The rows of a group lie close to one hidden flat surface of 11 dimensions, which may be shifted away from zero. Surfaces can cross.
In the rows, zero is written as 128.
Known rows, each followed by its group:
[164 150 102 130 171 174 129  97 109 114 131  86 102  97  97  71 110 112]  Vev
[151 106 138 102  96 163 150  89  95 101 141  88 120 166 147 146 101  80]  Sed
[131 168 117  88 115 133 134 138 150 112 158 191 131 147 119 140 108 140]  Zavif
[140 115 116 180 166 129  95 153 139 172  83 163  82 103 150 162 102 112]  Sed
[127  75 155 110 115 145 120 109  91 117 104 152  98 138 139 170 155 124]  Sed
[ 99 108 167 144 126  85 152 123 153 100 158 133 143 113 121 134 167 190]  Sed
[140 138 138 109 202 124 175 112 128 128 118 104 127 119 148 158 130  99]  suvi
[123 146 121 112 113  89 106 131 168 120  78 121 148  95 122 122 135 102]  Sed
[112  73 156 172  81  94  89 145 130 120  46 108 118 117 143 180 137 107]  suvi
[ 68 128 141 128 122  99  95 152  78 135 113 148  61 102 127  97 133 132]  Sed
[146 150 126 151 125 135 121 168  95 130 158 135  78 142  60 107 138 182]  Vev
[121  79 131 128 108 107 111 103 125  86 106 136 157 103  99 134 179 179]  Sed
[151 127 108 181 145 178  92  81 135 167 119 131  96 131 182 135  69 126]  Vev
[145 137 131 104 101 123 107 138 169 118 113 174 137 108 108 143 175 122]  Sed
[143 113 147 147 176 154 149 135 143 159 165 170  93 131 146 156 135 145]  Sed
[144 139 143 133 114  66 143 112 181 140 140 165 137 114 155 160 197 144]  Vev
[143  99 104 179 139 133 127 170 109 168 138 190 110 100 128  93 145 106]  Sed
[ 90 138 147 120  65  89 100 101 142 133 120 133 132 132  94  92 135 155]  suvi
[100 194 130 152  98 100 126  55 155 136  89 124 107 134 108 111 102 141]  Vev
[132 106 127  62 159 182 167 158 118  96 158 157 165 125 108 110 118  87]  Vev
[155 109 149 178  97 139  78 103 210 100 123  75 140  95 162 153 128 157]  Vev
[131 121 177 114  60 137 128 151 125 119 147 127 105 184  91 170 141 153]  suvi
[169 118  89 134  96 142  89 115 149  57 120 144 151  88 147 128 152 148]  Vev
[177 175 126 128 129 132 148 122 128 114 140  77 117 156  81 141 177 162]  suvi
[165 107 122 154 126 121 155  83 140  75  93 117 141 111 118 178 105 125]  suvi
[114 101 127 154  58 106  68 163 180 130 128 142 179 107 143  99 154 141]  suvi
[140 158 137 108  96 170 108 134 140 145 111 144 109 150  96 121 112  98]  suvi
[130 148 126 147  89 164  76 153 176 160 122 181 102 122 130 112  93 114]  suvi
[141 115 119 112 131  91 149  84 144  93 112 148 146  86 156 136 163 112]  Vev
[132 164 138 216  99 143 141 185 144 149 136 144  96 145 174 155 113  91]  Zavif
[110  99 136  64 155 155 101  63 164  98 103 200 143 117 119 168 110 193]  Sed
[122 106 132 124 127  80 178 128 115 122 127 186 138 182 159 239 122 161]  Zavif
[ 74 146 130  29 174 105 116 169  72 166 111 173  98 164  78 131 110 141]  Zavif
[ 98 113 140  86 151 183  84 136  85 134  97 167  75 152 126 162  89 137]  Sed
[154 150  75 169  83 145 106 120  77 165  89 125 152 211 116 152 171 161]  Vev
[ 85 131 194  97  78  92 175  98 165 105 168 129 119 125 121 110  86 106]  Zavif
[ 92 115 150 109 185 148 150 146 143 123 126 111 167 123 175 162 111 107]  suvi
[107 119 121  68 123 125 132  20 120  80 162 145 120  99 148  78  98 148]  Sed
[167 174  95 106 136 161  69 158 121 137 118 106  93 121  80  90 163 142]  Zavif
[ 52 133 178 189 102  98 135 156 156 139 103 111 169 127 171 135 175 135]  Zavif
[140 131 136 162 130 161 116 119 162 129  83  78 154 113 114 127 123  99]  Vev
[116  93 149 107 124 114  90 132 113  66  83 104 102  86 177 162 158 107]  Vev
[130 121 136  62 126 141 151  61 118 101 129  79 175 152 161 136 154 104]  Vev
[159 160 143 118 120 192 138 130 201  89  89 124 160 128 115 183 104  79]  suvi
[115 122 160 160 128 119 163  82 132 154 170 147  69 129 163 119  63 117]  Zavif
[119 116 148 105 163 139 107  80 176 141 132 116 126  60 156  71 160 107]  Zavif
[124 155 138 152  92 106 116 113 132  89  82  62 137 126  76 122 166 151]  Vev
[150 143 139 122 108 121 119 192 183 103 163 184 115 116 144 164 130 123]  suvi
[156  87 123  85 149 163 122  79  88 102 127 141  98 152 170 193 124 146]  Zavif
[168 149 141 147 100  64 135 113 140 103  95 152  47 108 103 181 137 125]  suvi
[119 136 106 141 162 114 112 122 112 164 127 144 121 137 122 130 146 183]  Zavif
[145  87 144 154 132  74 166  66 128 184 140 161  88 119 138 122 120 123]  suvi
[ 92 136 167  81 148 125 139 145  98 131 158 110 106 140 125 117 165 136]  Sed
[ 90  99 163  77 105 108 128 109 144  83 104 106 168 111 130 138 162 119]  Zavif
[ 75 114 149 182 153 104 163  72 155 166 149 110 191 130 165 112 178 190]  Zavif
[ 55 137 173 160 115  92 154 156  81 163 119  73 123 181 115 134 147 148]  Zavif

New rows. What belongs after each?
[ 83  58 153  53 162 124 120 130  69 111  64 148 121 137 165 206 119  95]  Zavif
[ 73 125 191  67 131 127 164  84 120 135 172 135 101 151 148 122 112 121]  Zavif
[143  76 163  88 102 132 162 156  96 140 125 165 127 148 132 154 212  61]  Sed
[ 33 125 181 131 128  90 130 180  78 115 160 121 104 129 110 100 135 175]  Sed
[109  62  97 136 127 152  97 109  53 113 112 169 118 105 106  88 136 159]  Sed
[158 118 141  75  53 161 103 170 153 156 107 126 170 156  86 103 169  50]  suvi
[133 169 119 134  85 118 115 136 145 105 141 107 121 118 124  93 118 115]  Sed
[134 109 151 120 100 125 151 125 172  90 143 138 161 133 126 166 126 138]  suvi
[160 140 106 117 123  97 138  74 136 131 112 114 152 127 165 143 194 123]  Vev
[133  78 114 156 108 166  86  79 120  79  98 103 131  78 129  94  74 119]  Zavif
[121 123 136 193 167 111 180 122 127 176 194 143  75 111 192 107  38  99]  Sed
[114 138 136  97 181 119 136 125 134 151 143 151 117 101 126 103 150 130]  Sed
[132 122 114 141 136 157 146 124 111 185  83 123 176 176 136 152 143  82]  Vev
[127 191 125  84 184 137 152 127 145 154 151 165  91 118 138 114 110  97]  suvi
[116 175 162 131 109  87 128 147 155  96 135 116 104 132 111 169 165 183]  suvi
[128 118 147 136 120  99 133 137 126 146 143  83 146 145 117 129 189 162]  suvi
[114 101 138  82 181 151 163  66 122 141 151 147 118 131 167 136  57 106]  Sed
[ 92 143 139 148 104  97 168 160 161 131 139 134 199 144 122 126 141 137]  Zavif
[ 95 110 157 163  62 146  50 194 111 134  94  93 123 164 118 147 156 164]  suvi
[ 95 145 129 106 138 113 118 112  80 146 111  92 109 143 112  98 133 136]  suvi
[131  78  81  77 157 163 154  68 102 118 150 158 193 115 116  65  93 112]  Sed
[ 96 127 172 118 127 121 104 153 110 116 108 100  66 121 117 136 121 130]  Vev
[ 98 114 141 108 163  67 124 152 119 156  75 102 140  90 119 120 189 104]  Sed
[145 105 137 105 177 130 158  72 106 161 172 123  91 134 178 127 120 118]  Vev
[128 135 152 190 117  94 145 150 215 132 156 177 119 107 151 158 102 148]  Sed
[149 121 111 107 146 117 104 119 162 115 102 161 140  92 152 163 166 140]  Zavif
[142  38 134 127 117 104 158 116 122 118 114 118 175 114 151 157 130  93]  suvi
[111 129 139 117  85 100 145  81 116  66 128  90 159 151  83 135 132 190]  suvi
[160 144 131 118 116 138 135 125 187 124 113 129 149 139 138 168 106  90]  Sed
[101 136 157  80 149 130 122 169 101  80 134 140  70  79 100 111 130 109]  Vev
[ 95 123 156 125  66 123 106 143  94 120  92 132  65 140 158 152  76  72]  Sed
[134 113 124 143 165 113 127 112 102 174 119  93 105 125 120 109 149 147]  Zavif
[107  90 153 108 157 151 110  46 124 132 134 123  96  95 172 112 125 139]  Zavif
[151  85 143 146 130 159 136 122 192 125 136 125 189 120 162 154 129 110]  Vev
[158  92 115 177 163 131 145 152  76 128 146 151  79 109  78 114 121 156]  Vev
[110 131 149 118 161 150 102  96 134 164 134 103  95  91 139  59 137 121]  Zavif
[124 151  99  99  90 182 119 111 125  77 100 119 190 146  91 103 115 118]  Vev
[158 100 108 116 135 219 121 162  93 131 154 164 143 164  93 122 140 139]  Sed
[132  99 144 110 120  88 165  37  96 125 151 128  80  90 183  95 135  83]  Sed
[163 127 146 121 150 101 149 172 127  87 102 106 107 112 137 203 168  99]  suvi
[151  74 149 171 130 117 139 109 160 114 198 171 103 105 139 147  97 192]  Vev
[140 196 103 111 124 182  72 170 102 107  63  70 119 141  88 114 135 105]  suvi
[129  82 115 127  90 121 123  96  97 120 141 167 143 175 180 186 139 167]  Vev
[149  92 106 130 155 144 155 141  88 117 141 164 126 126 107 126 134 130]  Vev
[100  93 133 142 117 150 107 191 127 129 105 202 145 139  99 157 112 145]  Sed
[141 126 100  68 143 184  81 150  78 109  99 104 124 139  89 111 128 122]  Zavif
[109 131 120 169  82 140 132 162 120 101 115 101 192 156 108 130 126 144]  Zavif
[103 164 172 101  99 150  87  92 202 127 143 111 114 123 188 144 100 120]  Vev
[118 149 166 157 109 124  98 146 165 179 102 138  90 138 126 145 138 121]  suvi
[ 87 162 158 108 105 148 122 124 153 104 138 161 103 154 120 155  73 154]  suvi
[152 118 163 152  81 141 108 150 165 207 163 122 130 176 111 112 188 142]  suvi
[125 122 120 162  99 143  84 149 163 132 118 147 133 111 139 123 113 132]  suvi
[127 122 158 137 115 152 110 171 139 171 141 136 103 154 139 150 139 123]  suvi
[184 156 126 169 102 156 128  68 152 181 109  76 120 156  64 103 159 136]  suvi
[120 151 136 114 114  83 133 135 166  92 151 108 166 112 115 124 172 169]  suvi
[ 90 116 154 208 140  68 153 136 103 153 134  88  72 112 185 134  57 105]  Sed
[139 141 103 148 151 106 127 166 122 159 108 136 137 136 128 157 168 136]  Zavif
